The rows come from 4 hidden closed curves, with some noise, and rows from the same curve form a group. Each curve winds through 8 dimensions. The rows are also pushed far along 5 directions, which tell nothing about the answers.
In the rows, zero is written as 128.
Some rows, each with its group after it:
[142 179 172 120 129 142 140 113 122 123 130 154 136 134 124 156 141 162] => E
[140 127  85 111  78 147 128 126 117 108 130 137  80 146 116 111 172 114] => E
[104 138 103 153 127 176 116 154 104 177 117 148  54 152 125  99 160  58] => L
[122 158 107 109 182 162  91 138 102 165 126  69 139 104 160 102 121 110] => L
[ 58 139 196  93 167 111  62 148  78 162 170 140 159  69 132 120 114 155] => A
[103  85 143 114 130  78 138 120 136 119 164 131 186  90  98 128 152 160] => E
[153 135 202 166 140 132 170  88 187 149 149 161 144 140  92 147 151 169] => Z
[149 114 124  98 152 119 107 106 126 125 129 107 149 115 131 132 100 180] => A
[105 175 119  58 156 121 106 139  55 140 132 137 163  83 128 123 102 140] => A
[ 92 158 136  96 155 112  90 125 104 137 154 148 128  88 122 129 124 161] => A
[133 131  78 120 123 151 130 113 100 160 105 102 120 148 115 105 188  90] => Z
[128 123  58  93  89 134  82 139 108  93 130 118  96 124 159 116 122 135] => Z
[174 167  81 127 108 121 137 130 144  81  89 111 128 157 172 152  85 137] => L
[113  89 155  95 119  96  95 139 157  89 123 100 175 100 166 162 104 189] => L
[169 181 153 124 161 124 115 121 116 121 129 150 117 149 133 151  86 178] => Z
[118 164 145  93 132  88 112 138  94 123 153 180 148 101 111 120  85 148] => L
[110 146 132 109 127 115 105 133 104 112 127 129 152 103 155 139  84 133] => L
[138 134  77 129 141 125 123 114 126  81 113  36 158 117 175 148 129 128] => A
[127 110 136 117  97  85 124 159 129 117 141 130 147 132 129 108 122 138] => L
[ 86 126 130 131 164 163 118  88  88 213 115  68 138 104 122  76 145  88] => Z
[178 162  99 146 125 162 166  97 114 110  88 128 127 170 136 164 137 125] => E
[119 113 123 158  76 148 152 134 134 123 133 106 125 143 137 106 173  82] => E
[ 58  71 166 155  94  78 134 142 127 110 186 149 178  88 109 122 158 112] => A
[112 153 165  64 144 111  74 176  84 108 146 139 122  90 131 124  81 137] => L
[ 83 133 169 106 142 132 107 131 124 140 159  88 174  61 154 102  99 138] => Z
[151 230 213  92 209 161 118 145  82 176  93 130 151 136 149 164  89 159] => L
[128 174 114 117 139 157 122 137 121 155 127  71 133 110 158  84 119  98] => L
[138 209 149  46 163 119 101 145  85 131  94 151 131 117 140 157  81 183] => E
[167 133 129 133 126 135 111 142 116  72 112 103 136 160 154 178 131 125] => Z
[129  78  87 170 104  90 133 128 175  92 135 202  44 167  85 157 160 135] => E
[167 133 123 173 151 129 187  94 147 117  82 104 153 168 132 177 131 128] => Z
[104 117 167  97 130  89 140 140 155 129 150 126 195  87 123 132 138 172] => Z
[ 85 142 143 118 119 140 109 135  81 180 165 162 126 118 110  92 181 124] => A
[134 182 156  58 147 160  95 132 116 141 123 102 161  91 166 124  95 176] => Z
[ 94 111 134 132 109 103 118 185 155 128 160 149 114 112 123 102 140 100] => L
[ 84 145 167 121 161 101 106 122 106 180 136 149 139 105 111 114 118 142] => E
[134 124  89 148 127 116 127 119 150 134 129 203  44 162  86 137 158 134] => A
[ 78 137 184 160 164 128 160 132 158 190 134 182 133 109 107 136 141 134] => Z
[174 198 103 146 171 167 123 114  87 115  88 101 112 170 164 172 110 125] => A
[117 130  60  58 129 136  59 148  51 107 114  95  80 117 139 114 122 111] => E
[152 178  97  80 138 160 140 153  81 143  74  98 119 143 142 120 125  94] => L
[161 164 157 141 142 146 154  90 141 149 121 126 131 143 116 128 128 147] => Z
[152 206 186  83 188 136 109 142  72 162  97 140 139 136 130 147  80 154] => Z
[ 85 139 138 149 178 149 124 125 132 190 144 152 108 112 105 124 175 113] => A
[157 160 141 190 148 172 169  80 158 113 122  88 155 138 163 163 127 135] => A
[131  92 180 143 101 123 140 142 164  86 177 170 144 120 116 158 143 160] => E
[108 175 177 146 166 154 145 145 111 205 110 222  93 153  96 139 141 108] => A
[130 107 104  57  99 105  73 147 116 128 121 147  93 130 129 105 111 180] => E
[140 153 133 106 157 155 134 113 138 173 106  95 153 124 144 119 136 158] => E
[138 202 151 127 198 176 132 105 120 170  83  76 149 127 166 159 125 144] => E
[143 116 100 158 111 156 144  96 126 128 101  83 147 155 160 137 153 125] => A
[175 115  78 164  82 152 149  95 155  99 114 147  68 183 122 141 159 131] => E
[115 129 130  93 104 135  89 151  85 148 121 156  86 142 100 105 159  90] => Z
[142 106  86 142  97 102 111 140 121  57 158 141  93 145 123 144 139 132] => A
[ 94 137  47 126 106 149 122 158 116 168 104 150  63 137 126  86 163  51] => L
[143 101 157 118 106  92 122 125 143  48 170  89 175 105 139 152 120 175] => E
[142 127 162  90 137  86  99 147 167  60 133  85 180  96 168 166  81 191] => L
[106 128 173 121 144 165 120 116 122 192 139 192  90 127  74 118 176 114] => Z
[127  87  54 200  97 142 136 107 133 109 125 101  74 164 120 115 176  50] => L
[ 94 132 145 150 131 160 143 151 144 181 120 127 115 130 136 108 167  88] => A

New rows, each followed by its group:
[149 183 101 148 174 143 168 137 141 156 105 145 127 149 117 143 153 101] => L
[ 86 145 139 126 144 187 138 110 107 191 148 106 151  85 105  85 195  64] => Z
[ 77 108 101 143 113 135 115 171 134 160 140 138  76 127 127  89 168  80] => Z
[157 114 100 129  91 136 128 106 107  92 117 110 139 149 143 136 121 133] => E
[144 142 155 122 135  94 122 114 133  70 140 129 141 125 129 178 114 177] => E
[134 161 175 182 134 150 182  96 154 123 131 111 166 136 131 163 172 125] => E
[145 117 111 116  87  96 143 164 172 101 151 227  78 145  95 129 127 155] => L
[148 144 173 152 161 155 155 133 165 162 120  90 187 137 168 142 131 162] => L
[115 136 130 113  92 126 105 151  99 144 155 215  76 152 100 117 168 148] => A
[125 130 111 116 156 112 135 122 103  98 129  63 184  97 132 135 125 101] => L
[100  73 140 119 118 102 120 110 161 102 152 105 165  87 121 138 148 154] => L
[127 165 140 142 156 128 133 122 138 185 124 206 112 150 104 138 142 153] => L
[128  75 110 122  82 131 132 146 137 103 131  56 172 118 166 102 130 111] => E
[ 96 179 116 125 167 155 129 125  57 155 134  98 132  95 122 105 133  58] => E
[151 144 103 111 126 177 112 124  92 120 117  99 114 136 131 124 149  87] => Z
[103  68 105 118 120  82 109 160 121 106 161 114 150 104 113 112 145 112] => L
[154 104 147 125 128 141 112 103 134 104 124 119 125 137 125 152 118 151] => Z
[116  66  99 161  79 127 166 124 146  99 160  89 130 119 109  92 175  72] => L
[ 77 144 183 124 141 131 108 132 114 173 192 145 154  70 117  79 116 124] => L
[136  68  73 181  95 128 158 152 177 117 111 136  82 169 128 123 151  83] => E
[117 113 198 172 149 125 139 112 153 141 180 150 130 123  87 132 162 135] => L
[127  71  85 168 102 126 163 104 134 117 141  84 120 133  95  92 171  64] => Z
[ 67 115 158 162 133  84 146 129 159 158 174 143 167  89 117 109 149 142] => Z
[171 157 159 138 140 147 173 145 128  95 113  95 200 142 169 177 119 149] => A
[ 98  97 104 142  96 103  98 160 110 138 161 110 106 129 128  67 141  81] => L
[126 104 153 185 134 134 197 104 185 157 152 109 161 115 101  99 154  96] => A
[191 161 108 107 118 141 111 133  87 109  90 116 103 188 142 145 124 142] => E
[115 109  90 143 142 124 125  94 135 121 117  67 146 110 144 127 127 116] => A
[107 116 207 131 149 109 147 112 141 166 151 171 145 107  75 121 131 146] => Z
[152 158 137  89 110 146 110 143 152 116 132 164 102 132 136 135 126 171] => Z
[163 133 138 119 107 123 122 149 114 112 138 199  87 164 112 133 101 160] => L
[149 158 132 106 109 119 112 115 116 130 135 185  76 146 101 112 105 160] => Z
[ 75  86 182 161 130 113 127 142 137 144 159  80 169 101 130 110 167  94] => L
[184 150 103 183 108 162 176 135 171 101 116 109 106 175 155 135 126 102] => L
[138 127 172 143 121 148 152 109 148 124 141 103 160 119 114 128 156 108] => Z
[123 155 189 179 151 122 199 144 174 155 143 159 185 127 123 145 145 129] => L
[107 141  79 152 121 136 146 145 140 157 118 156  51 139 109  86 136  60] => E
[133 183 199 118 144 111 156 144 137 170 134 207 144 137 102 136 122 172] => L
[119 103 159  74 117 103 104 119 103 123 163  95 185  82 126  97 107 176] => L
[113 143  88  79 139 114  59 170  65 108 103 121  89 126 144 132  99  94] => L
[154 126 145 106 134  75 124 142 139  89 161 128 174 113 124 136  94 178] => L
[142  95  93 174 104 144 138 151 205 129 116 149  56 178 128 133 184 113] => L
[168 100 164 137 120  76 144 123 183  79 152 159 145 149 107 171 136 210] => E
[144 123  94 117 107 126 130 165 151  68 117 136  97 133 152 157 109 128] => A
[162 151  81 156 116 161 161 119 132 101  82 149  94 170 147 171 127 108] => A
[142 111 127 111 106 137  96 136 127 134 151 173  56 147  88 102 150 129] => Z
[115 154 202  97 153 131 120 125 141 141 117 107 183  90 160 146  85 181] => Z
[154 203 128 140 165 172 171  98 135 155  77 114 135 134 149 144  96 119] => A
[ 85  86 126 139  87  86 100 194 160 107 167 185  73 123 110 109 143  97] => L
[158 119 167 127 149 110 150 129 151 118 112 150 161 153 120 183 138 186] => L
[107 147  92 126 135 128 144 126 105 108 122  74 143 104 135 123 147  81] => E
[128 113 150 142 127 152 127 119 146 156 159 146  94 132  88 103 175 114] => Z
[123  75 140 209 144 123 166 102 164 132 155  76 163 134 115 125 174  96] => A
[113  33  98 126  91  96  99 169 122  82 154  99 109 131 122 111 154 101] => L
[118 126  82 124 131 134 134 109  82 153  84  95 115 140 125 105 128  82] => Z
[127 127 109 150 114 163 129 145 133 178 107 114  82 163 138  85 155  82] => E
[182 161 153 177 150 158 188 116 178 103 125  67 192 136 177 157 106 144] => L
[ 77 106 107 153 113 133 121 136 146 143 156 103 146 107 146 109 192 103] => Z
